Each cloud of rows lies close to a flat space through zero, with a little noise off it, and is much wider in some directions of that space than in others. After each cloud: how many dimensions does that space have?
(in the rows, 128 means zero)

[[ 65  96  99 176 148 118 129  94  83  75 100 116 129 103  97  85 126 147]
 [148 109 106 145 190 111 106 130  62 120 107 133 113 131 128  78  82 138]
 [134 103  76  94 145 181 132 117 149 113 115 113 158 147 117 133  82 151]
 [118 143 195  98  57 141 118 198 228 146 175  84 127 145 179 194 162 120]
 [116  84 121 144 182 143 136 172  95  80 129  96 137 103 163 108  91 143]
 [ 69 100 205 189 116  82 114 157  87  89 121  91 128 106 164 128 138 128]
 [ 85 124 156 147 140  95  97 125 110 106 121 127 129 163 156 119 118 115]
 [140 110 110 140 100 150 120 144 160 136 136  82  93  86  73  91 159 185]
 [ 97 145  89 163 159 135  91 111 113 108 111 203 114 151 110 138 134 113]
 [ 67 103 167 159  96 129 166 120 112  95 122 185 138 104 142 178 159  97]
 [ 94  89 174 130 124 127 111 122  82 119 120 173 162 167 146 120 128 131]
 [ 96 103  69 109 118 172 160  89 105 136 107 170 103 121  60 103 120 134]
 [102 166 104  80  98 182 138 135 168 150 147 131 172 151 103 134 173 131]
 [102 135  50 155 167 168 144 141 120  83  89  96 122  96 107 172  72 112]
 [213 112 134 167 172  82  86 106 125 122 135 169 107 127 141  98 125 155]
 [173 157  31  82 229 189 118 183 168 104 141  53 155 147 161 119  54 136]
 [192  91 172  99 140 121 114 159 123 166 156 189  88 153 172 115 110 130]
 [121 138 143 105 111 145 136 164 125 148 115 124 117 143 144 179  95  94]
 [207  36 167 182 188  84 119 195  70 111 124 109  21  74 178  98  42 148]
 [ 66  85 178 193 123  96 108 131  70  87 108 100 154 105 130  90 153 159]
 [201 203  20  37 208 189 163 195 192 144 151  13 131 132 165 148  37  99]
 [141 160  75  82 124 151 172 117 179 141 148  84 129 109 106 113 138 125]]
 => 11

[[153 138 124 115 102 109 126  88 137 130 148 128 129 143 174 162 121  72]
 [127 144 113 122 174 154 116 149 121 140  88 121 136  95  86 129 198 166]
 [111  83 149 148  73 109 146  78 110 118 179 122 126 186 173 103  41  86]
 [112  90 152 147  61 103 149  96 127 113 186 129 120 185 176 103  20  79]
 [139  95 147 135  62  96 152  66 123 117 186 130 122 185 202 132  40  51]
 [128 151 125 122 144 125 116 170 147 135 115 144 132 101 107 130 142 152]
 [147 159 118 118 134 120 118 164 157 136 131 141 131 102 132 150 139 134]
 [123 133 125 132 140 136 123 155 132 122 124 136 132 114 110 122 134 144]
 [102 119 125 133 162 156 124 131  95 126  89 107 128 122  83 100 177 159]
 [132 144 117 119 166 142 120 147 127 135  96 123 129  99  93 125 181 159]
 [120 114 144 143  92 114 138 151 141 117 163 147 119 137 150 109  49 129]
 [127  97 124 117 112 132 137  26  81 126 120  94 132 175 162 137 145  60]
 [134 127 143 150  74  98 139 184 171 115 190 159 118 128 158 113  12 127]
 [136 107 126 114 105 120 133  42 106 129 140 110 130 160 170 145 136  63]
 [105 100 131 138 133 147 135 106  97 118 118 110 123 146 111 104 129 134]
 [110 126 126 133 153 146 127 146 114 127 114 124 127 118  97 112 151 161]
 [109 143 122 131 173 153 119 190 128 128  88 130 130  89  61 111 174 209]
 [135 131 121 118 153 143 123 115 119 132  97 114 135 110 110 137 178 139]
 [130 128 114 113 166 151 114 100 105 137  82 109 141 122  99 141 214 130]
 [157 149 130 118  91  97 123 132 164 130 161 152 124 129 168 153  91  92]
 [132 117 121 123 116 126 129  77 115 128 133 117 132 148 154 142 136  88]
 [131 115 149 143  67  97 143 139 151 119 188 147 118 155 174 116  24 102]]
 => 3

[[117  99  90 116 102 142 115 103 155  90 111 125 115 129 147 120 134 132]
 [124 122 118 138 125 126 133 121 133 127 134 130 134 133 132 116 130 134]
 [125 111 106 102 101 150 102 118 144  90 102 123 106 116 140 145 133 121]
 [136 151 144 132 156 115 142 132 111 155 131 134 137 143 127 124 124 118]
 [138 146 133 114 144 129 123 118 120 130 106 134 120 140 140 133 130 115]
 [119 126 140 121 126 137 120 150 122 123 130 118 130 112 114 157 118 119]
 [128 137 132 132 142 123 137 130 120 137 128 130 133 138 133 125 124 121]
 [133 119 115 122 110 134 120 117 138 111 116 127 116 124 135 125 135 131]
 [ 63  59  57 128  81 161 102 113 170  53 135 106 136 119 144 136 109 131]
 [132 153 156 139 161 115 146 148 104 161 144 135 143 137 116 133 119 121]
 [136 142 152 132 140 124 133 145 113 145 133 123 131 122 110 139 124 123]
 [164 145 144 118 126 123 129 119 124 146 116 140 110 126 129 113 149 138]
 [125 130 125 134 131 123 133 123 129 131 132 131 130 138 133 117 129 130]
 [113 110 113 147 115 123 136 126 141 122 147 127 137 131 127 110 127 139]
 [ 85 115 116 144 139 127 133 139 128 120 150 120 155 138 126 131 106 119]
 [155 126 124 120 108 126 124 111 139 121 112 138 107 122 131 109 150 141]
 [108 109 117 137 119 130 128 131 135 116 142 121 136 124 125 126 123 133]
 [118 165 158 156 184 102 164 154  94 176 165 135 162 152 115 123 109 115]
 [110 115 115 124 125 138 119 128 130 111 126 119 131 126 131 140 119 122]
 [131 129 131 127 128 127 132 129 128 130 128 129 127 129 126 129 130 128]
 [155 157 155 108 143 128 121 138 110 146 106 133 111 127 124 148 133 116]
 [122 116 112 114 115 141 110 122 136 104 115 125 119 125 132 141 126 124]]
 => 4

[[160 100 111 128 103 134  93 127 159 130 109 159 150 140 151 125  79 123]
 [130 138 140 128 143 130 143 127 122 119 147 115 126 117 149 108 141 140]
 [141 121 116 125 118 132 117 128 141 127 120 141 145 132 142 121 106 132]
 [173  58 122 131  93 132  44 115 175 139 109 189  94 154 135 164  87  89]
 [148 129 159 135 155 123 137 120 123 114 173 114 106 107 173  96 151 138]
 [153 121 134 128 131 129 122 126 140 120 143 133 131 125 166 107 118 133]
 [120 107 111 126 106 130  99 130 138 141  97 151 118 149  90 164 116 106]
 [105 137  99 120 105 132 129 139 126 140  87 135 164 148  91 148  98 127]
 [142 156 160 131 168 126 175 125 110 104 184  89 138  92 198  60 152 163]
 [136 132 138 130 139 124 136 126 124 120 147 119 128 118 152 106 136 135]
 [124 123 115 125 109 129 111 128 136 139 101 142 129 144 106 151 116 118]
 [115 155 129 127 138 129 159 135 114 125 132 110 147 120 136 110 134 143]
 [144 124 131 130 129 129 126 128 137 123 136 131 134 125 153 111 116 134]
 [149  91 104 127  95 135  81 126 158 137  98 166 132 150 118 153  86 109]
 [146 136 141 131 145 131 144 127 129 116 156 112 139 109 173  90 130 146]
 [151 117 162 135 153 122 128 119 127 112 177 116  85 105 170 102 163 130]
 [129 119 122 129 122 128 115 127 131 131 120 134 123 136 117 138 125 118]
 [134 140 142 129 143 127 147 128 121 120 151 112 134 115 155  97 139 143]
 [122 140 129 128 133 126 144 131 122 126 129 119 138 123 129 120 132 135]
 [133 138 129 126 137 128 140 128 126 122 135 121 141 123 147 109 127 137]
 [139 102 133 130 118 126 101 122 139 130 128 146  99 133 122 151 130 109]
 [ 99 161 132 128 145 125 166 134 103 126 131 102 139 120 113 117 146 142]]
 => 3

[[120 104 112 120  93 103  97 151 154 125 123 125  98 193 109 121 146 118]
 [143 106 149 129 124 106  91 144 113 132 117 112 131 133 136 123 153 122]
 [102 104 116 119 114 125 121 136 127 124 130 145 129 168 126 126 144 132]
 [128 153 125 144 113 138 144 120 139 141 126 106 129 111 137 135 124 145]
 [142 120 164 140 108 120 113 143 130 138 101  56 117 121 140 142 173 151]
 [108 138 135 124 109 152 136 126 143 128 117 102 112 114 128 140 143 143]
 [131 136 139 126 126 129 139 126 133 110 111  97 116 131 132 133 124 135]
 [129 145 138 129 160 148 161 109 107 120 130 132 151  91 142 135 110 139]
 [120 134 133 134 125 143 134 123 120 141 130 124 141 103 138 134 138 141]
 [124 121 118 133 116 121 127 134 135 136 132 128 127 147 126 127 137 134]
 [134 108 129 130 115 110 105 144 134 138 127 120 120 150 121 127 152 126]
 [159 104 142 135 120  90  90 151 130 140 120 103 117 149 123 123 155 118]
 [ 69 119 116 111 106 164 134 121 120 122 130 155 141 134 138 133 139 142]
 [133 107 147 117 124 116 100 142 128 121 116 109 113 138 121 128 152 120]
 [116 153 113 120 149 139 142 100  98  95 133 180 160 114 155 112  66 110]
 [123 102 117 119 104 106 102 148 147 126 128 132 105 178 109 121 144 116]
 [136 129 119 122 122 118 134 135 158 112 123 113  93 162 105 127 119 121]
 [ 99 129 120 122  92 142 126 133 152 124 119 114 106 148 121 134 142 137]
 [163 133 152 127 155 121 121 130 127 125 123 109 116  97 115 128 127 113]
 [166 129 140 154 120  98 103 138 123 155 123 102 138 116 142 123 141 127]
 [125 121 140 123 131 129 125 130 121 119 119 118 129 129 132 132 138 131]
 [107 113 125 110 112 126  99 134 122 108 121 149 124 150 131 118 127 109]]
 => 7
